The rows come from 5 hidden closed curves, with some noise, and rows from the same curve form a group. Each curve winds through 6 dimensions. The rows are also pushed far along 4 directions, which tell nothing about the answers.
In the rows, zero is written as 128.
Some rows, each with its group after it:
[117  96 124 125 135 146 161 123 137 126 124 132 114 131 134 125] : Tupa
[124 150 104 147 131 116 126 164  71 125 118 110 160 155 104 168] : Valin
[115 141 132 148 122 112 145 128 107 132 135 131 145 116 147 107] : Tupa
[131 143  98 102 117 147 106 140 139 119  93 111 144 148 122 165] : Tupa
[129 120 130 124 122 112 128  98 173 115 165 142 111 106 141 103] : Zuto
[141 111 142 133 129 162 110 130 132 126  97 137 109 145 134 123] : Valin
[102 145 148 213 109 124 133 115  97 135 174 117 125 111 139 106] : pozap
[125  84 119  88 122 134 133 111 169  98 149 149  99 105 145 114] : pozap
[139 155 154 161 136 158 135 106 111 154 127 122 137 143 133 107] : gezoz
[173  99 184 155 132 159 113  84 133 107 183 182 100 117 176  47] : Tupa
[140 115 130 109 106 147  83 114 166 115 130 123 108 115 128 133] : Tupa
[119  81 137 158  87 118 108 107 107  56 203 148 126  68 134  88] : Tupa
[122 104 144 139 125 101 130 127 118 120 154 119 128 102 110 126] : Valin
[122 158 147 140 110 137 103 126 128 166 105 117 133 123 130 135] : gezoz
[134 128 127 161 143 116 141 137 120  97 122 152 128 150 155  96] : Tupa
[139 151 158 133 134 147 106 140 166 172  59 143 104 160 165 129] : gezoz
[125 142 130 156 110  76  90  99 137 111 242 108 113  79  92 123] : gezoz
[147 138 171 112 147 165 116 106 178 162  61 136  97 147 147 103] : pozap
[123 111 107  88 118 128 129 118 145 121 122 129 133 122 126 135] : pozap
[144 157 148 138 153 156 127 119 151 176  56 151 108 181 149 100] : Valin
[106 160 115 205 117 115 141 138  79 127 136 108 165 146 118 139] : Valin
[120 124 120  97 120 123 130 120 172 124 141 113 118 104 142 136] : Zuto
[125 135  96 120 121 115 132 135  62  92 179 108 172 117  98 151] : gezoz
[148 184 143 129 140 142 107 116 170 189  96 114 122 160 144 130] : Tupa
[151  98 144  98 133 140 103 150 142 134 101 126 112 138 138 146] : Valin
[140 137 189 148 135 162 103  95 206 186 118 117  65 127 151 109] : Zuto
[132 138 125 121 128 122 136 100 152 126 144 130 131 119 129 105] : Valin
[138 143 182 150 143 127 131 101 149 169 137 109 113 115 121 109] : Valin
[121 147 110  93 150 119 110 161 158 185  55  99 103 168 106 179] : gezoz
[135 151  88  82 134 130 130 117 159 137 123 101 143 140 104 155] : Zuto
[112 116 145 142 138 116 158 155 121 156  88 144 123 140 151 134] : Zuto
[120 142 123 118 115 132 126 130 119 149 118 116 144 116 127 126] : gezoz
[141 126 132 122 131 123 142 117 134 110 175 125 136 106 147 105] : Zuto
[116 109 139 156 116 141 123 121 127 142 120 134 112 133 141 117] : pozap
[101 117 107 112 114 118 116 158 124 112 118 107 122 115 122 172] : Zuto
[162 147 153 135 134 114  94  84 168 142 210 127  98 110 121 100] : Tupa
[115 194 107 113 115 118 102 125 153 213 132  79 134 136 109 184] : pozap
[109 102 102 135 124 124 159 141 108  91 133 138 136 130 149 122] : pozap
[123 129  99  90 135 133 114 170 139 153  63 119 120 162 113 185] : gezoz
[154 136 134 108 129 135 112 112 152 139 134 133 127 135 160 100] : pozap
[140 166 144 121 155 152 138 130 158 175  60 121 122 176 158 132] : gezoz
[125 124 108  94 103 134 113 141 138 116 122  97 151 110 132 158] : Valin
[139 191 123 107 132 124  93 120 166 212 130  97 117 151 116 168] : pozap
[125 105 133 163 132 151 135 134  98 106 109 146 123 151 127 125] : Tupa
[132 155 150 135 149 114 126 110 163 153 117 115 110 132 118 114] : Tupa
[121 128 127 123 126 146 143 138 109 112 107 110 148 124 131 137] : Valin
[151 162 156 143 134 123 122 101 133 181 159 118 138 127 114 116] : Zuto
[130 119 116  99 123 103 129 119 168 108 176 134 115 101 145 126] : Zuto
[122 143 117  95 118 119 115 114 156 137 143  96 130 102 119 137] : gezoz
[132 146 175 138 142 143 121 115 170 194  74 131  94 145 153 101] : Tupa
[119 118 148 115 135 144 139 121 162 126 105 148  95 118 151 110] : pozap
[148 129 136 119 139 113 109 151 137 156 116 119 125 149 132 149] : Valin
[125 139 137 148 115 105 126  81 165 118 202 130 118  92 129  96] : Zuto
[117 162 138 154 122 126 117 132 126 192 107 124 124 149 151 131] : pozap
[128 150 123  77 103 126  89 117 165 154 144  92 130  96 113 161] : Zuto
[123 120 135 127 142 125 133 123 123 139 128 120 114 128  96 141] : Tupa
[146  91 155 107 123 144  87 117 187 115 124 149  74 120 149 118] : gezoz
[168  99 142  50 122 142  71 107 175 118 133 150  98 111 133 117] : pozap
[120 119 131 170 141 104 162 128  99 107 133 155 138 137 139  90] : Valin
[138 153 115 127 124 132 101 101 140 141 159  98 129 129  82 148] : Zuto
[122  86 114 114 108 132 115 140 114  63 141 141 130 110 131 148] : gezoz
[131 129 127 118 141 139 121 147 131 128 103 133 108 145 138 139] : pozap
[156 171 148 120 147 152 113  93 175 177 112 129 106 153 130 105] : Valin
[145 105 103  56 116 152 106 115 162  98 120 123 127 116 129 126] : Zuto
[138 104 130 112 151 121 138 133 134 108 122 138 108 138 150 100] : gezoz

New rows. What belongs after each?
[122 149 130 102 140 136 116 136 151 154  94 122 106 135 114 158] : pozap
[150 188 142  88 129 147  58 106 215 218  97  89  87 148 111 166] : Zuto
[145 134 144 137 136 133 116  75 160 140 205  98 101 108  96 108] : gezoz
[147 162 142  94 126 137 110  78 181 153 155 111 121 103 120 109] : Valin
[139 127 154 189 133 130 132  95 113 130 205 140 111 122 122  97] : Tupa
[128  78 116 132 132 106 147 140 116  65 139 181 120 129 161  91] : Zuto
[151  82 153 126 149 122 126 131 126  68 116 175 101 133 149  78] : Tupa
[114  62 149 185 115 108 147 162  70  73 121 165 137 121 165  92] : Valin
[127 127 130 135 103 150 124  98 151 142 170 120 125 105 144 116] : Tupa
[156 140 150 148 142 138 112 126 133 143 138 127 118 149 135 120] : Valin
[121 155 144 184 136 130 119 123 101 147 132 115 121 145  97 138] : pozap
[149  99 119 104 147 121 129 160 107 105 105 158 127 156 141 125] : Valin
[113 122  95 105 123  95 120 141  82 103 162 107 150 107  56 178] : Valin
[117 122 106  83 123 116 128 146 131 113 110 117 139 118 138 141] : gezoz
[110 124  87  64 126 108 118 181 119 125  62 116 142 140 129 179] : gezoz
[121 128 110  98 144 118 126 143 123 149 102 105 125 142  74 180] : Valin
[112 132 123 102 113 128 116 127 156 151 128 126 112 110 142 142] : pozap
[143 113 163 131 144 158 107 130 131 164  81 136  93 156 133 116] : gezoz
[133 173 124 139 120 122 126 118 157 162 141  88 149 133 138 141] : Valin
[161  87 123  77 121 121  91 110 182 109 157 158  97 117 142 106] : Valin
[120 146 126 162 146  95 153 136  71 115 130 154 152 146 116 118] : pozap
[111 123 130 152 117  91 128 127 107 127 164 105 142 101  91 144] : Valin
[113  66 122 135 127 112 136 166  52  74  94 190 134 139 136 116] : pozap
[135 159 164 189 134 127 108  93 134 157 175 121 101 128 101 116] : pozap
[131 120  99  57 110 157 112 122 164 111 124 102 137 112 116 175] : gezoz
[129 150 130 142 118 114 101  86 152 151 167 121 117 115  89 122] : Valin
[155  91 117  74 134 164 111 140 153  88  94 128 115 142 153 124] : pozap
[109 101  71  88 103 122 112 168  86  56 103 118 163 121  99 182] : Tupa
[132 108 138  95 130 147 134 120 136 105 114 133 126 108 137 110] : Valin
[135 115 128 115 107 114 118  74 162  99 225 129 121  78 123 101] : pozap
[116 130 114 115 135 149 143 184 105 164  14 144 141 175 150 152] : gezoz
[110  90 106  95 131 114 129 173  86 114  69 169 129 149 124 156] : pozap
[142 138 112 125 115 122 112  94 115 117 236 107 139  99  82 150] : Tupa
[129 122 143 136 120 145 116 101 143 101 132 125 121 113 119 114] : Tupa
[142 150 146 138 145 114 123  96 149 147 166 143 107 132 114 113] : pozap
[141  76 120 114 134 114 144 140 106  70 169 173 123 117 163  91] : Tupa
[107 146 118 176 117 122 126 153  74 126 132 113 147 136 132 141] : pozap
[135 134 138 108 155 144 133 143 148 182  55 128 106 164 148 115] : gezoz
[144 125 129 109 116 113  92 106 123 111 176 144 126 103 106 112] : Valin
[109 169 148 196 113 129 125 115  99 158 133 103 148 129 136 112] : pozap
[111 117 133 132 127 139 121 134 126 131 105 126 108 128 110 149] : pozap
[128 110 117 140 127 130 122 151  89 101 130 142 131 140 119 145] : gezoz
[131 126 113 123 117 123 129  96 154 112 195 114 125 105 130 118] : pozap
[124 125 118 146 130 138 153 111 113 133 175 122 132 126 116 133] : Tupa
[109 123 127 122 118 127 138 129 139 124 128 138 116 109 157 120] : pozap
[140 127 161 182 142 129 126 138  66 112 128 159 130 153 151  94] : gezoz
[118 101 147 166 115 122 130 116 120 129 157 164 106 119 161  90] : pozap
[129  89 122  84 120 108 135 118 151  92 156 130 129  89 133 115] : Valin
[104 148 148 231 132 133 157 119  64 133 143 121 144 140 105 115] : gezoz
[128 143 105  96 136 125 123 150 148 123 114 111 122 139 144 150] : Zuto
[125 134  77  31 105 113  78 137 146 115 159  93 133  93  71 209] : pozap
[143 134 127 101 137 136 130 124 175 146 135  84 124 129 121 160] : Valin
[108 110  84  67  85 101 105 129 132  89 200 118 135  65 119 160] : pozap
[121 147 143 177 135 149 161 120  89 157 129 134 145 149 137 117] : Tupa
[135 112 111 111 128 105 115 142 132 128 116 144 126 144 126 133] : Valin
[150 107 112  58 118 140 114 124 164 110 142 140 125 111 162 119] : Tupa
[119 155  78 125 118 116 127 153  91 114 120 114 170 146 113 164] : Valin
[134 197 156 149 128 123  94  74 172 182 197  94 102 103  88 138] : pozap
[143 139 142 125 134 126 131 127 115 164 126 128 144 134 120 128] : Zuto
[153 152 161 157 124 144 118  97 141 127 176 115 131 114 148  96] : Valin
[136 137 129 118 123 125 103 146 121 146 126  94 137 129 107 169] : Valin
[143 117 137 111 109 117  91 103 160 105 158 156 111 101 155  85] : Zuto
[125 105 114 128 119 154 149 120 125  94 132 136 137 127 143 119] : Tupa
[122 132 142 149 118 159 123 131 117 133  94 129 131 140 131 143] : gezoz
[116 114 109 120 135 157 131 176  97 129  32 128 136 172 123 168] : Valin
[142 143 111 109 116 118  89 121 127 150 158 112 135 135 114 151] : pozap
[133 164 140 152 149 139 114 105 134 182 139  84 109 151  81 152] : gezoz
[108 146  72  75 105  99 102 157 112  93 118  88 168 110  82 195] : Tupa
[117 151 146 149 135 144 138 111 127 161 109  99 129 134 120 124] : gezoz
[120 146 115 100 125  98 125 122 122 119 157 136 139 106 110 139] : pozap
[146 145 145 118 142 133 116 126 154 162 121 147 105 145 166 109] : pozap
[116 146 114 109 121 119 132 119 151 156 100 120 139 131 116 142] : Zuto
[141 150 109 113 116 141 101 116 139 108 140 112 144 130 112 148] : Tupa
[116 172 109 110 120 157 129 125 137 166  94  80 154 141 101 185] : gezoz
[143 111 111  69 109 134 111 117 192 117 155  90 130  99 137 153] : Valin
